All groups share one centre, and each spreads out both ways along 10 directions, with some noise.
In the rows, zero is written as 128.
Some rows, each with its group after it:
[ 67 132 150 147 150 131 151  92 147  89  80 130 104 142 129 151  78  93
 123  44 149 114]	(3)
[161 124  94 129 103 100 123 184 150 120 139 163 125 124 140 130  96 114
 165 118 121 164]	(0)
[175  61  95 167 135 192  96  49 123 123 170 106  79 163 112  94 211 107
 148 103 199 120]	(5)
[131 152 117 132 119 159 156 124 143  85 110 116 110 127 118 127 114 155
 126 111 144 175]	(2)
[120 145 145 180 147 136 105 157 107 106 161 104 137 141  94 123 175  79
 145 150 111 162]	(3)
[170 132 136 190 137 134 126 141  95 101 171 153 118 127 129 128 146  92
 133 187 112 170]	(3)
[114 103 140 156 145 130 163  66 124 132 145 117  91 158 194 133 163 105
 116 110 156  92]	(1)
[109 150 130 183 163 127 123 102 137 102 136 153 155 141 119 173  88 114
 102  81 142  96]	(1)
[144 131 101 143 119 122 129  98 129 145 122 141 117 172 152 154 111 117
 151  77 147  94]	(3)
[105 168 102 123 122  92 169 147 180 118 115  89 129 172 163 151 101 191
 139  77 135  65]	(6)
[143 111 128 132 140 120 116 163 128 112 148 108 130 124  97 118 141 120
 125 142 131 117]	(1)
[ 78 162  99 128 114 135 109 157 179 105  72  84  99 151  80 141  94 111
 199  24 145 172]	(3)
[156 147 109 166 125 128  90 187 123 102 150 141 171 121  69 132 105 122
 152 149 114 159]	(6)
[ 90  99 173 160 178 174 132  67 105  62  92 112 130 122  54 142  91  73
  78  60 178 108]	(6)
[147 136 116 126 121 140 138 135 129 109 105 107 114 121 110 137 104 150
 135 126 143 143]	(5)
[ 87 152 118 124 104 134 128 136 156 102  72 134 100 148 111 106  99 130
 182  84 113 153]	(2)
[112 112 129 179 169 130 138 122 141 108 154 106 121 111 145 189 110  56
 119  60 185 176]	(4)
[106 119 145 129 100 127 156 125 109 110  85 118 108 145 145  92 111 135
 168 155 113 123]	(4)
[107 135 136 134 147 121 120 120 124 137 108 102 131 125 110 153 102 124
 128 107 135 102]	(5)
[109 131 160 179 134 127 104 116  77 137 164 180 207 138 129 130 133  66
 116 149 100 123]	(0)
[118 145 107 140 117 117 146 158 166 104 133 127 114 141 153 136 118 121
 156  86 135 170]	(6)
[112 131 156 176 163 148 102 121 112  98 141 114 123 123  80  97 161 132
 125 188 104 114]	(0)
[116 162 126 142 125 134 157 109 143  93  99 169  91 141 145 138  97 129
 129  99 113 147]	(2)
[138 136 129 161 123 139 152  93 104 129 137 120 121 162 164 141 146 113
 133 122 141 118]	(4)
[ 91 119 122 155 130 122 143 130 177  74  92 160  65 109 152 105  81 135
 171 117 122 163]	(0)
[ 49 116 186 170 154 172 155  48 100  83 110 119 133 157 131 112 151  70
 101  79 147 121]	(3)
[146 108 112 172  98 149 106 156 106 102 133 106 177 117  97  90 105 162
 189 186 136 144]	(0)
[ 80 138 118 162 150 157  76  95 171 124 121 138 122 112  95 112 132 152
 151 119 122 137]	(1)
[118 122 134 146 156 106 181  88 146 111 128 110  73 160 183 153 123 128
 104  87 157  63]	(0)
[143 117 131 194 140 130 116 132  95 108 162 144 188 131 120 158  97  78
 128 120 150 135]	(0)
[135  85 109 116 131 121 128 134 154 117 151 133 138 127 132 122 123 117
 118  83 166 111]	(6)
[ 95 161 142 179 137 134 104 131 127 116 155 122 140 152 118 101 177 130
 152 165  89 131]	(2)
[ 90 150 155 154 162 135 143  53 112 110  83 107 109 192 102 147 112 132
  99  76 131   4]	(6)
[108  95 137 126 156 149 110  64 123 142 117  96 127 147 101 119 147 135
 107  99 161  44]	(6)
[ 88 121 135  80 137 127 127 158 178  91 108 109 107 126  80 100 141 124
 110  70 132 133]	(2)
[152 118  64 137 115 123 143 183 185  88 137  94 134 124 128 181  67 106
 164  12 212 197]	(0)
[ 62 134 129 135 142 151 120  92 170 128 119 123 143 105 141 137 120 139
 124  81 148 156]	(5)
[142 107 114 129 126 110 165 137 145  83 102 148 107 136 136 149  54 117
 126  70 160 108]	(6)
[132 156  99 202 154 153 122  81 145 128 153 149 156 103 157 194  82 153
 122 112 164 159]	(2)
[ 78 128 144 155 129 117 126 104 135 137 118 171 125 128 173 119 113 111
 153 133 103 129]	(0)
[121 140 128 133 128 159 126  75 127 133  97 113  87 127 128 113 139 173
 143 155 125 122]	(5)
[121 117 133 140 119 125 130 115 105 113  75  88 103 169 101  96 108 154
 175 149 123  46]	(2)
[115 120 136 174 172 133 119  85 137 118 148 153 125 117 130 155 115 113
  95 109 142 103]	(5)
[ 99 123 108 121 123 133 136 125 179 109 110 111  60 153 145 120 147 101
 166  49 152 164]	(6)
[117 133 146 170 129 133 180  76 101 107 127 124 126 180 175 135 129 120
 117 112 140  75]	(1)
[113 119 155 168 125 122 169 132  99  83 144 170 177 129 159 129  90  96
 108 134 125 140]	(1)
[172 107 102 147 118 136 157 135 138  85 175 143 139 154 146 130 140 112
 110  90 166 141]	(4)
[104 116 100 131 141  98 130 135 197 137 163 125 112 147 173 139 147 122
 137  57 153 112]	(5)
[189  95  82 142 105 108 148 189 151  77 158 129  99 171 133 129 120  77
 167  64 170 151]	(5)
[134 145 117 193 156 117 103 160 148 102 167 139 117 123 116 146 128 101
 146 135 119 161]	(2)
[ 75 134 169 123 146 126 119 140 112 123  99 106 170  98  89 131 100 119
 113 137 115 125]	(4)
[101 113 115 175 122 167 101  91 121 146 144  91 190 121 131 139 127 126
 160 102 178 158]	(2)
[162 142 131 124 110 132 182 127  90 112 154 111 173 182 153 151 146 111
  85  96 152 108]	(4)
[119 108 103 112  90 157 117 122 151 114 116 165 163 116 123 103 102 136
 148  85 151 179]	(4)
[121 137 160 150 118 152 149  86  77  93 105 160 146 171 111 107 123 109
 109 131 111  93]	(0)
[133  95 114 123 166 116 108 118 172 106 110 114  27 148  91 118 144 112
 136  81 147  73]	(6)
[106 132 109 152 150 105 110 165 192  85 148 133  93 158 105 117 148 103
 150  69 126 120]	(3)
[124 120 105 118 106  82 156 208 167  94 140 126 148 155 148 132  99 103
 152  61 140 133]	(5)
[140 142 122 196 155 113 131 147 122 105 159  87 116 164 125 158 138  99
 148 117 144 110]	(2)
[119 209 126 142 157 123 127 147 142 109  87  92 103 141  69 177  92 158
 120 111 106 105]	(1)
[121 154 118 156 157 136  68 160 159 107 137 138 122 102  52 123 128 134
 138 143 104 154]	(4)
[ 63 126 163 161 156 132 150  95 137  90 144 120 132 169 146 113 169  88
 106  80 135 100]	(3)
[127 136 142 184 148 126 120 104 104 104 107 150  88 144 112 135 103  98
 147 145 109 106]	(2)
[109 133 121 124 124 146 120 136 138 117 116  80 144 141  94 135 128 116
 142  70 160 142]	(1)
[131  95 127 134 124 130 160  93 111 114  93 104 112 152 140 153  80  96
 136  64 181  93]	(2)
[134 132 130 146 141 107 175  97 129 120 123 128  89 162 179 163 112 113
 114  91 145  85]	(1)
[136 155 108 142  96 102 149 118 134 121 101 183  62 203 173 118 124 100
 181  96  92 108]	(6)
[150 113 123 135 103 104 172 175 124  79 141 143 147 147 152 125  96 108
 133 110 137 136]	(1)
[126 111 140 144 128  92  99 203 119  87 100 137  82 146  65 103 102  40
 190 120  96 140]	(3)
[ 92 100 124 111 139 132 161  96 171 101 105 134 130 116 149 140  75 147
 100  51 179 103]	(3)
[166 118 133 186 161 167 103  76  84 114 131 110  94 143  74 143 143  95
 126 140 153 107]	(5)
[126 114 126 147 123 135 124 119 122 116 141 131 130 159 127 117 146  95
 143  97 141 122]	(3)
[126 134 126 176 156 125 111 155 152  87 155 143 111 120 104 127 133 108
 134 132 118 154]	(5)
[176 162 120 132 118 127 140 178 115  81 145 131 147 159  81 132 131 124
 105 123 113 132]	(4)
[117 137 157 133 135 113 145 144 101 130 139  87 150 142 131 116 155 143
 111 176 107  87]	(4)
[ 72 163 119 127 126 105 125 206 186  88 106  79 113 141  95 125 116 115
 180  70 118 171]	(3)
[110 145 111 153 135 134 115 129 156 102 122 137 146 138 103 140  96 135
 137  82 138 123]	(1)
[137 141 141 124 141 121 121 154 120 125 172 112 153 160 105 126 190  96
  93 115 119 112]	(0)
[ 97 119  97 129 132 125 136 164 212  74 137 116 134 114 124 117 107 156
 137  62 161 158]	(0)
[118 175 114 166 146 126 136  95 154 103  82 157  63 146 130 166  72 139
 147  92 116 116]	(1)
[150 126 107 157 132 142  89 126 128 139 112 116  89 110  97 139 113 123
 179 143 136 158]	(6)
[137  98 109 140 134 145 143 111 152  87 156 160 163 130 132 149 101 104
  89  44 185 138]	(4)
[104 117 115 166 142 123 130  99 160 117 130 123  85 142 161 122 131 134
 162 112 141 111]	(4)
[ 99 141 115 190 166 114 113 141 182  97 199 124 112 172 143 131 193  86
 132  73 136 127]	(5)

New rows. What belongs after each?
[125 160 112 167 126 140 154 100 135  94 121  98 116 200 130 137 132 150
 140  79 148  74]	(1)
[ 94 118 165 126 108 139 161  98  91  95  70 136  87 175 128 108 123  52
 148  80 125 134]	(2)
[138 123  97 121 113  73 140 187 177 103 134 150  91 172 150 109 117 126
 169  96 112  90]	(3)
[105  88 117 125 122  63 138 203 174 101 171 149 164 152 161 103 120  98
 142  87 125  90]	(5)
[127 146 117 122 101 143 123 143 133  99  98 163 124 140  98 124 100  97
 154  83 121 182]	(0)
[138 122 137 172 140 129 112 124 109 112 139 138 133 127 113 116 125 134
 136 179 110 104]	(0)
[ 88 104 152 185 175 140 134 112 134  76 115  98  97 111 106 147  97  75
 133  88 167 146]	(4)
[ 78 134 125 155 142 148 144 113 181  66 119 129 100 145 126 121 126 110
 132  48 152 161]	(3)
[102 104 124 175 120 131 127 126 136 102 116 122 123 113 150  89  99 163
 185 180 124 134]	(0)
[ 92 143 122 111 139 106 128 148 172 117 127 125 154 140 118 121 119 171
 107  97 118  69]	(4)
[ 97 175 113 171 189 109 116 142 185 122 178  60 144 152 112 182 158 151
 100  72 153  76]	(2)
[ 98 109 138 120 142 123 178 161 170  39 122 109 137 134 111 114  96 129
  91  61 163 115]	(6)
[100 101 129 135 142 105 104 165 151  96 116 128 105 151  82 108 124  66
 156  72 129 107]	(3)
[ 95 161 111 149 128 176 130 103 175 103 142  95 116 136 132 111 181 171
 137 103 144 182]	(5)
[105 148 154 146 132  93 185 149 111  87 137 141 207 163 152 152  78 125
  78 102 122  60]	(5)
[ 80 116 157 151 157 132 171 119 153  77 164 129 138 121 168 116 153 119
  81 110 139 140]	(6)
[ 96 124 146 155 151 111 148 120 147  86 139 147 106 164 146 105 145 120
 114 118 112  76]	(3)
[154 132 102  90 116 137 147 128 128 142  95  67 132 124 114 168  86 160
 127  81 180 122]	(5)
[115 135 187 176 179 118 151  84  88 103 135 151  71 160 140 128 165  72
  85 162  92  77]	(0)
[138 132 118 167 101 174 135 102 116  97 139 135 119 156 133 107 157 103
 160 114 146 190]	(3)
[141  90 126 141 129 127 115 153 125 111 155 122 139 119 115  93 145 123
 138 159 135 126]	(2)
[156 111 110 159 124 143  69 124 116 147 157 168 120 127 108 121 153  74
 163 135 123 166]	(6)
[106 135 140 158 129 136 132 142 128  84 123 142 141 127 111 112 108 116
 136 129 117 146]	(5)
[ 89 133 148 115 130 113 180 106 123 102  81 137 148 154 144 160  57 110
  97  47 148  80]	(4)
[ 90 135 159 176 145 159 157  52 100 123  99 124 108 118 169 152 106 113
 130 134 142 149]	(6)
[ 92 156 137 164 120 131 150 127 145 107 145 142 104 144 181 113 164 112
 152 133 104 188]	(6)
[ 85 119 149 152 145 138 146 114 128  95 103 102 124 124 121 150  92  85
 135  77 161 147]	(4)
[101 168 125 170 155 171 137  63 139 124 120 104 138 118 138 179 107 156
 105  89 163 146]	(3)
[169 118 113 134 116 103 164 138 108 123 167 138 181 177 159 159 121 108
  97  85 157  74]	(0)
[ 74 116 132 170 146 150 108  48 141 134 118 171 138 123 145 134 105 117
 129  90 143 111]	(1)
[123 126 131 116  78 156 173  59 109 109  52 191 106 136 172  95  64 180
 143 146 113 117]	(2)
[ 91 101 129 147 143 116 114 135 169  91 101 146  90 105 119  96  89 141
 161 135 119 117]	(4)
[118 133 118 149 103 147 127 123 112 113 125 152 202 147 119 150  84  92
 136  63 155 154]	(0)
[129 155 116 148 117 111  85 182 107 156 129  80 141 167  86 144 149  76
 196 111 114 137]	(3)
[ 68 116 123 180 144 144 124 121 176  83 106 122 107  94 134 110  88 142
 176 113 145 175]	(0)
[ 85 119 145 167 115 180 173  42 110  71  40  91  79 153 134  97  82 165
 172 118 158 108]	(0)
[134 120 146 169 168 130 129  88 117  85  95 160  41 151  96 132 105  86
 124 115 120  81]	(6)
[148 152 108 158 121 172 138  76 124 117  89 134 111 102 129 162  67 178
 140 135 152 165]	(3)
[140 164 124 228 169 119 110 150 118 105 175  76 118 158 107 161 154 104
 156 149 128 118]	(2)
[123 146 111 162 126 124 135 124 165  91 115 164  66 136 149 104 113 162
 168 152 100 135]	(1)
[126 191 123 101 101 119 155 147 122 129 103 114 155 178 119 156 118 138
 121  80 113 111]	(4)
[101 143 138 163 120 134 130 105 111 117  96 117 114 167 125 114 121 122
 169 129 113 102]	(2)
[ 68 173 141 150 101 134 187 144 139  72 135 131 202 165 167 130 114 120
 115  66 129 170]	(6)
[107 133 101 171 132 155  76 107 161  97 108 169 129 127  74 114  90 137
 166 100 129 134]	(1)
[ 93 101 152 103 154 128 136 133 139  93 108 109  99 139  90 132 133  48
 104  36 156 135]	(2)
[112 125 132 145 129 126 117 107 108 142 107 116 132 158 114 155 108  72
 149  70 145 108]	(3)
[133 106 121 135 130  96 144 152 150 107 146 174 142 121 157 131  90 117
 117 115 130 119]	(1)
[ 89 126 127 133 142 113 149 142 168  92 122 122 120 140 140 142 104  99
 128  47 151 134]	(3)
[ 83 123 130 135 157 146 133 108 163 108 123  68 128 123 114 145 129 135
 117  64 175 126]	(6)
[110 157 119 182 118 148 155  69 118 113  92 169 113 144 170 179  62  89
 154  61 149 171]	(2)
[128 152  91 156 140 113 142 137 189  98 136 125  84 156 149 149 120 149
 145  75 144 119]	(1)
[111 122 158 119 122 117 191 123 112 123 115 102  85 126 201 129 142 106
 126 143 128 162]	(1)
[ 89 146 148 146 178 150  86  89 134 129 141 144 192 107  68 159 116 128
  62  94 133  91]	(4)
[ 89 141 107 126 125 116 115 153 181 107 106 103 106 166 103 114 130 132
 174  61 127 112]	(3)
[186 126  80 138 110 122 117 180 150  97 118 138  95 116  98 135  79 144
 174 131 136 162]	(0)
[127 153 109 154 149 144  86 123 145 109  99 126  98 131  57 143 100 129
 153 100 126 124]	(1)
[104 122 131 140 137 100 115 138 137 155 179 144 183 136 164 119 157 130
 118 144 110  92]	(0)
[159 125 132 125 157 102 124 146 119 131 124 114  90 127 102 156 116 108
 110 132 128  93]	(1)
[100 164 139 154 154 135 124 111 137 119 107 117 109 126 111 154 112 132
 124 116 120 130]	(1)
[124 120 161 191 135 146 134  89  62 115 128 112 124 168 129 122 147  75
 147 153 131 108]	(2)
[180 141 100 147 110 148 125 141 128  86 146 165 124 152  96 117 132 126
 131 125 128 154]	(4)
[104 128  86 148 150 129 141  83 205 113  89 121  81 113 154 168  48 192
 145  57 177  99]	(0)
[124 165 114 116 109 110 165 167 139 115 118  68 140 178 134 149 125 135
 145  71 143 115]	(5)
[103 119 102 192 190 142  73 111 204  91 166 130  89 116  88 125 147 141
 135  99 148 113]	(4)
[146 143  97 114 135  80 142 221 200  71 132 115  71 143 104 121 116 141
 148  96 118 124]	(2)
[141 131 117 165 122 123 114 146 126 103 144 142  99 173 114 113 153  78
 171 112 118 140]	(3)
[115 172 136  94  78 120 147 127 112 120  68 139 129 190 114  66 128 208
 152 174  59  46]	(4)
[109 164 115 169 138 173 107 118 156  98 136  96 121 129  95 118 159 160
 149 127 134 171]	(3)
[160  97  99 137 129 123 133  89 137 142 154 159 136 151 164 151 120 120
 112  82 169  80]	(3)
[ 94 127 117 188 126 164 130  99 158  88 162  95 125 164 146  89 190 145
 159 111 151 142]	(1)
[ 72 134  90 159 113 156 116  56 203 122 109 152  74 157 177  78 151 197
 191 102 127 114]	(1)
[106 140 127 106 129 144 148 123 172  89 118 182 113 104 137 129 110 118
  93  72 131 194]	(2)
[107 136 131 128 127 133 119 116 137 112 106 161 145 128 105 122  94 140
 117 112 118 108]	(4)
[ 91  90 139  87 139 108 119 149 169 120 149 144 141 124 123  90 159 119
  97  97 123 101]	(2)
[115 126 111 128 132 127 108 137 164 118 118 133 111 119 112 125 112 135
 148 103 131 142]	(1)
[ 92 119 151 150 173 126 158 115 145  75 149 118 173 128 118 153 102 123
  56  72 163  84]	(6)
[ 90 166 121 160 177 112  90 120 173 152 128 108  59 126 126 159 151 119
 154 111 109 127]	(5)
[102 122 151 162 169 151 116 109 126  75 135 131 160 140  66 145 117  74
  84  62 155 110]	(6)
[108  97 124 147 120 132 135 132 139 142 156  86 128 114 180 121 157 112
 169 126 164 179]	(4)
[177 113  90 134 145  74 139 192 176 107 179 160 108 125 151 150 106 128
 118 116 132 112]	(0)
[153  88 110 111 101 126 128 138 124 122 121 130 139 135 126  91 113 157
 148 145 139  94]	(6)
[ 87  99 110 147  95 110  78 123 133 157  89 138 149 146 127  72  93 163
 229 159 105  63]	(2)
[118 117 110  72  76 150 172 117 163  96  88 176 125 115 165  89  93 174
 129  98 140 179]	(2)
[144 172 109  99 127 123 158 153 146 129 104  77 132 116 121 171  90 191
 110 115 143 126]	(5)
[145  98 106 123 129 124 131 142 153 105  99 106  78 112 117 123  88 146
 159 120 155 128]	(6)
[123 116 130 150 125 157 124 108 105 117 108 114 152 116 105 132  99 128
 142 129 153 142]	(6)
[117  71 140 120 149 134 137 114 151  88 130 124  80 118 121  90 148 114
 113 113 154 112]	(6)
[125 112 116 137 114 133 129 125 141 115 132 154 104 143 147 116 137  90
 154  95 137 163]	(6)
[119 110 109 122 135 125 111 113 166 134 133 128  81 163 128 120 164  99
 147  63 147 110]	(6)
[115 126 118 138 143 133 140  81 138 147 146  90 128 173 156 153 157 131
 114  67 169  70]	(5)
[106 150 105 101 126 144 138 119 195 104 117 153 133  99 134 130 100 198
  98  92 137 149]	(2)
[200 138  85 182 101 157 107  91  99 125 109 179  71 163 119 149  96  91
 192 117 138 161]	(3)
[121 111 149 167 152 130 145  98 128  93 132 175  67 133 154 123 130  73
 119 119 122 144]	(6)
[136 133 120 108 114 127 136 131 130 123 135 171 184 127 126 142  97 130
  93  93 133 123]	(4)
[169 126 105 178 131 132 125 142 114 102 116 129 100 124 111 171  69  82
 168 104 159 174]	(0)
[ 81 121 132 131 124 136 162 101 147 127 103  54  82 153 170 112 155 143
 168 100 156 128]	(0)
[112 111 137 133 121 121 125 117 116 119 106 129 119 164 120 109 124 105
 151 110 124  83]	(3)
[ 81 118 116 136 154  90 108 152 198 132 154 145 112 116 156 127 135 121
 144  94 122 124]	(5)
[ 94 115 147 195 163 161  96  66 125 103 117 171  91 111 112 125 119  81
 142 123 129 154]	(5)
[ 67 106 147 166 167 127 114  84 152 103  88 149  90 107 123 123  74 124
 144 114 129  95]	(4)
[105 117 126 133 111 137 117 113 129 124  97 130 131 137 119  96 111 152
 165 138 123 108]	(2)
[105 117 117 106 126 124 135 136 162 118 126  70 158 147 114 111 133 184
 120  94 156  65]	(6)
[ 85 144 125 128 139 124 131 139 168 110 128  81 144 149 114 127 141 150
 127  77 143 100]	(4)
